The rows of a group lie close to one hidden flat surface of 10 dimensions, which passes through zero. Surfaces can cross.
Known rows, each followed by its group:
[ 17  12 -15  -6  17   7  14   4  -1  11  -5  13   3   4 -11   0   1  -4
   1   8  24  -5]
Golal
[  8   8 -10  12  15  -4  -4   3  20  -2   2 -11  10   4   3   5   5   6
   4   8  15   4]
Beki
[  1  10  -7   4  19  -7   8  12  12  -7  -6  -2  10  -1  17   1  18   2
 -11 -14   0   1]
Bem
[ -2  -5  -8   6  -4   9  -5  -4  -6  18   4 -11  -5   8  -7  -5   0  17
 -11  14  16 -13]
Lona
[ 10   5  -3   8  -5  -3   4  12 -10   9 -14   4  -7   4   3  16   2  -4
  11  14   4 -13]
Golal
[ -1  -7   5   3 -10   4  -6  -8  -7  -6   1  -8   0 -10   3   0 -16  18
 -16   7  -2 -14]
Bem
[  2   1 -14  -4   2  -9   8  -4  -3  22 -21  15 -26   8   6  -5  -5  -4
   8   3   1  -5]
Beki
[ -9  -3  -4   3 -17 -18  -1  -5   4   9 -22  -4 -13   3   4   1   4  -3
  20   9   8  -2]
Beki
[ 12   9 -13  -1   8 -16   4 -16   1  13 -18  -3 -16  -6  10 -15   4 -11
  -2 -15   0   7]
Lona
[  8  -3   3  -4   3   4   6  10  -2 -10   3  13   4   1  -8  15  -7  -5
  10  11  -4  -3]
Golal
[ 12   5  -9   6   2  -5   1 -23   3  10  -9 -11  -1  -4  -5  -9  -8   6
   2   9  15  -4]
Beki
[ 10   2 -12  -6  14   6  -7   0  -6  13   9  -1 -17   4  -9  -7   0  -6
 -13 -12   4  11]
Lona
[ 13  13 -16  17   8  13 -10  19   5  11  12 -12  -3   2  22   1  14  -5
 -15  -9   8   4]
Beki
[ -3  -7   7   0  -6   2  12  13   6 -22   5   7  20  -8  10   8   2  -1
   2   7  -7  -9]
Golal
[ -4  -2   3  -7  -8   6  -9   5 -18   7  -5  -4   6   4 -18   1   3  12
 -16   5  14 -16]
Bem
[-23  -9  29  11  11   0  20 -21  -5  -6  16  -2   4  10  -5  -5   1  32
  -4   1 -16  -9]
Golal
[  2 -17 -16 -10  12 -15   3 -12  14 -11  -1  -9  -8 -10  15  -6 -15  13
 -17  -6 -30   4]
Lona
[  2   2  -1   7   4   7  -7  17  -7 -14   3 -11   2 -11  10  16  -5  21
 -26   3  14 -18]
Golal
[ -3  -2   2   0 -16   3  -1  -2  -8  12  -5   2   0   3  -2  -5   2  -6
   6   5   2  -5]
Golal
[  6  -4  -6  -9 -25  -3 -20   3 -21  -9 -13 -16 -19 -26   9   3 -13  -3
 -20 -10   6  -4]
Beki
[ 1  3  1 -1 11 14  5 13  1 -8 11  8 12  2 -9  9 -3  7 -5  8 13 -5]
Bem
[-15  -7   9   2 -12  15   1   4 -15   9  12  -1   4   5   1 -12  14   5
 -16  -6   1 -11]
Lona
[  8   4 -10 -11  18  -5   1   5  12 -19  -5   3  14  -8 -18   8 -10   8
  -2  13  31  -3]
Bem
[  8   1  -5 -15   5  -1 -10  13  -7  -8  -3   6 -11  -6 -15  11  -9  -9
  -2  -4  14   6]
Bem
[ -2  -3   9   4 -11   5  -8   0 -22  10   2  -5 -21   2  -1   6  -7   7
  -6   0  -7  -7]
Golal
[  0  -3 -11   7   7 -10   0  -6  10   0  -7 -13   2  -2   8  -2  -2  19
 -11   7   6  -9]
Lona
[ -1   4  -4   1 -11  10   1  -5 -14  25  -6   0  -3   7  -6 -12   7   0
  -3   3  18 -11]
Golal
[ -5  -5   7   0  -3   0  -3   0   4  -7  11   1   1   1  -1  -1   2  -8
   7  -5 -11  11]
Lona
[  8   1  -2   6   8  13  11 -10   2   7  11   3   5  -1  12  -9  -5   5
 -10  -3 -17  -3]
Bem
[  1  13   5   1  27   0   4  16  -2  -9  -3   4  11   4  -6  12   8  14
 -16  -7   9  -7]
Lona
[ -5 -10   1 -18  -4  -9   0  -4   9 -17  -4   3  21  -7 -14  -8   2  -5
   0   1   4   1]
Bem
[  5   4  -1   3 -20  30  13  -7 -11  19  16   4  19  -2   1 -25  17 -17
  -3   1  18  -6]
Beki
[  0  -2   3   8  11  -6 -17  -1   8  -5   8 -12  -6   9 -16  15 -10  16
   4  10   3   6]
Lona
[ -7   5  -2  15   6 -22   2 -12   5  16 -19 -17  -1   7  27 -14  23   8
 -11 -20 -30  -2]
Bem
[ -7   2   5   4  17 -14   3   0   8   1  -8   1   1  14  -8   9   4  12
  10   7  -3  -1]
Beki
[-6 -5  7 -6 -1  7  7 -1  0 -9  9  5  9 -5  1 -7  1  0 -7 -7 -6  1]
Golal
[  5   0  -5 -11  -3   0   2   1 -10  -4  -8   5  -7 -13   4  -5  -5  -8
 -12 -10   5  -3]
Bem
[  6   9 -14 -12   6   9 -11  18   6   0  -4   4  17   0 -10  -2   5  -8
  -9  -1  20   2]
Golal
[-12  -6   8  -9 -12   1  -1   9  -5  -5   2   4   9   1   0  -7  15 -11
  -2 -11 -11   3]
Bem
[  3  -2   3  -7   4   2   8 -10   0   3   6  10   3   4 -14  -7  -4  -7
  11   0  -7   7]
Beki
[  1  -3   4  -6 -26   0  19 -16  -1  -3 -16  13  11 -14   8  -9 -10 -10
  17  12  -2 -12]
Lona
[ 3  4 -7 -1 21  8  8 14  3  4  4 15 -2  9  0  5  1  4 -7 -1  1 -3]
Beki
[  5   4  -2   3  21   1   8  13  14 -21   9   2  14  -1   0  15   0   8
  -1   5   9   1]
Golal
[ 11   7  -5 -16  19  -3  -8  21  -9 -12  -1   9 -16  -6  -8  16  -4 -12
  -9 -18   1  14]
Bem
[-10  -2  18  -2 -13  -3 -17  17  -7 -22   5 -17  11  -6  -1  14  14  -4
  -2 -14  -8  10]
Beki
[ -3  -7  11  -3 -14   0  -1  -8  -5 -12   0   2   3 -10  -3   2 -16   4
   2   6  -6  -5]
Lona
[  6   4   4  -6   0   5  -7   9 -13 -15  -3   0  -1 -15   2   8 -12   6
 -21  -7   6  -8]
Lona
[-11  -4  -5   2   3 -18  11  -4  14   3 -17   9  -8   6  13  -3   2   3
  12   5  -7  -4]
Beki

New rows, each followed by its group:
[ -1   2  -1  -8  -7  -1  16 -11  -8  11 -16  12   9  -1   1 -17   6  -4
  -4  -2   0 -13]
Golal
[ 19   1 -18 -14  27   3   5  -8   9  10   8  14  -9  11 -28   0 -15  -9
  14  10   6  17]
Lona
[  1  -9  -7  -1 -15   0 -20   1   5   2   4 -15   9   2 -10  -3   2  -5
   4  10   4   4]
Bem
[ -4   4   0   1  -3  18 -13  32 -10   2  12  -3   7   8  -2  11  17  -2
 -13  -5   9  -2]
Bem
[  0   3  -1   6  -3   0   8   1   1   2   1   1  -8  -4  24  -7   8 -12
   1 -14 -15   7]
Bem
[  1  -8  -7 -20 -15 -10  22 -27   1 -13 -19  11   7 -27   7 -24 -13  -7
  -3  -2   4 -10]
Beki
[-14  -3  14   5  -3   7   4   5  -5   1  14  -1   0   7   6  -3  14   1
  -3 -11 -12   4]
Golal
[-11   0   9  -4   0 -12   9  -9  -6  -1 -20   2   8   4 -15   2   1  18
   4  10  13 -16]
Beki
[ 15   9 -12  -8   7  12   5  12  -6  10  -1  12   1   2  -9   3   1 -12
   1   4  20  -2]
Golal
[  1   1  -1   3   9 -11  10 -15  14   3  -3   2   0   3   5  -7   2  -5
  14  -1 -12   9]
Bem
[ 10   1  -2  -5 -16  -1  -1   3  -3 -19 -15   0   5 -25  13   9 -20   2
  -6   7   8 -14]
Lona
[ -6  -6   5  -6  -9 -19  -3  -6   4 -17 -11  -8  -3 -14  14  -3   0  -6
   0 -15 -20   8]
Beki
[ -7   1   9  11  -2   5 -14   5   5  -9  16  -9   7  -1  -3  -1   9  -1
  -3  -4  17   5]
Lona
[  5  -1  -3 -10   6  14  -7  16 -11  -4   9   0   7  -2  -6   4  -1   3
 -24  -6   0  -3]
Bem
[  0  -2   2   5  -5 -11  -5 -17  -8  18  -9  -8 -17   6   3  -7   0  -1
   3  -7 -23   3]
Bem
[ -9  -8  10 -13 -16  -7  -4   0   2 -18  -4   2   9  -3 -22  10  -6  -4
  23  14  12   5]
Beki
[-10   4  11  15 -24   7 -13  -2 -23  24  -1 -13 -17   7   6 -12  20  -6
  -6 -11  11  -6]
Lona
[ -8  -1   2 -12  -8 -10   1   4  -6  -4 -15   5   1  -2  -9  -3  11  -8
   5  -4  13  -2]
Bem
[  3  -5   1   7 -22  10 -28  -3  -8  -1  16 -16 -16 -10  -3  -1 -11  -6
  -4   0  16   6]
Lona
[-11  -7   4  -1  -2   6  12   1  -4  10   2   6   8  12  -2  -3   7   8
   1   7 -10 -10]
Lona
[  4 -10 -11  -4  -6   2   4  -6  11  -2   2   0   5  -2   0  -1 -11   2
   8  17   0  -2]
Lona
[-12  -2  18  -1 -14   4  12  -4 -25  11  -5  13 -18   4   4  -5   3  -4
   3 -10 -14  -7]
Bem
[  4  -2 -12  -4   8   4  11  -2   6  -5  -3  10   2  -9  11  -7 -12  11
 -17   4   6 -14]
Beki
[ -3  -5   6   3   1   1 -11  -2  -5  -4   7  -9  -4   1  -8   5  -9  15
 -11   3   3  -5]
Lona
[ -6 -12   4   1  -4  -4 -13  10  15 -13  16   1 -10   2   8  12  -9 -10
  16   0 -27  19]
Beki
[  0   3   6  -8   3  10   9  22  -2 -11   2  16  16   1  -2  15   1  -4
   5   5  -5  -3]
Lona
[-10  -2   3   1 -12   0  -4  14  -8   1  -6  -1  -5   2   7   6   8   1
  -3  -2   2  -6]
Beki
[  4   3  -3   4   2   8   0   4   2   1  11  -2   3  -3  11  -6   8  -8
  -8 -10  -7   5]
Beki
[ -6  -4   4  -3 -12   9   9  -1  -2   2   6   8  10   0   1  -8   4  -6
   5   4   0  -3]
Lona
[  5  -5  -6   2  -7  -3 -16  -4   8  -8   9 -10  -9  -8   0   3 -13  -4
   6   4   2  12]
Lona
[  5   1  -3  -7  16   3   9   6  -3   1  -7   9   4   7 -12  13 -10  16
  -3  12  -4 -10]
Lona
[ -1 -17   5 -23 -10   8  -1  -8  -3 -19  13  10  14 -13 -12 -10 -16  -8
  -7  -2 -17   5]
Bem
[  9  15  12   0   9  -3 -12  -8  -6  -8   5   4  -8  -8 -15  -4  -2 -19
   4 -17  17  17]
Lona
[-18 -16  15 -21 -27  -7   8 -10  -7 -11  -9  15   2  -4 -17  -3 -11  -6
  22  11  -3  -2]
Beki
[ -1   0   9  -8   1  -1 -12  13  -4 -14   3  -4   4   2 -22  19  -2  -3
  11   4   8  10]
Beki
[-14   0   3 -23 -11 -25  -7  10 -19  -8 -35   2  -7  -8 -14   0  16  -7
  -7 -15  21  -7]
Bem
[  8   7  -5  -2  22 -10  -6  11  10 -13  -3  -4   3   0  -7  15  -1   3
  -1  -3   6   9]
Beki
[ -4   0   4  23 -18 -25 -20 -16  10   1 -14 -27 -13  -3  14   5  -4   6
  18   9   2   2]
Lona
[  7   3 -17 -15  11  -7  17  -3   7  13 -18  26 -11  10 -17   0 -10  -7
  24  19  23  -1]
Beki
[ -3  -3  13  -6  -5  -7  -1 -13  -6  -7   0  -4   2  -3 -10  -2  -1  -7
   7  -8 -14  10]
Beki
[  5   6 -11   7  -3  -2  -3  10  10  -3  -1  -4  -6  -7  19   3   6 -12
   6  -4  11   8]
Bem
[  7  -2  -3   6  -8  13 -17  12  -2  -7  18  -7 -15  -8  10  13 -16  -5
  -1   1  -5  10]
Bem
[  9  -7  -3   4 -13  -1   0   1   3 -15   0  -1   0 -12   6  12 -16  -2
   9  17   4  -8]
Golal
[ -8 -14   0   0 -20   0   4 -12   8  -1   0   8  -1  -1  -2  -5 -17   4
  17  25   6  -9]
Beki
[ -3  -6 -10   2  -6  -2   1   8   0   9  -7  -6  -5   5  14   5   3   7
  -3   5 -14  -6]
Lona
[  7   6 -10  17  11  -7  -5 -17   9  14   5 -20 -22   4   0   1  -5   8
  10   7  19  11]
Golal
[ 24   6  -9  -6  12   0  27  -4  -8   8  -6  21 -14  -2  -1   4  -5 -20
  16   4  -1   2]
Golal
[-12  -4   1  23  -8  -8  -7  -2  12   7  -2 -13  -5   8  18   2   2  16
   4  11  -5 -10]
Beki
[ 15  -1  -6  -6   3  15   8 -18  -8   9  11   9  -4  -6  -6 -14 -19  -1
 -12   1  -1  -4]
Beki
[  3   9  -4  17  -5   4 -10   4  14   4   4 -10   9   5  -7   7   6  -3
  19  20  38   2]
Lona
[  2  -2 -14  -7  13  12  15  10   7  -5   4   6  19   0  -1  -1   2  13
 -16  11  14 -13]
Lona
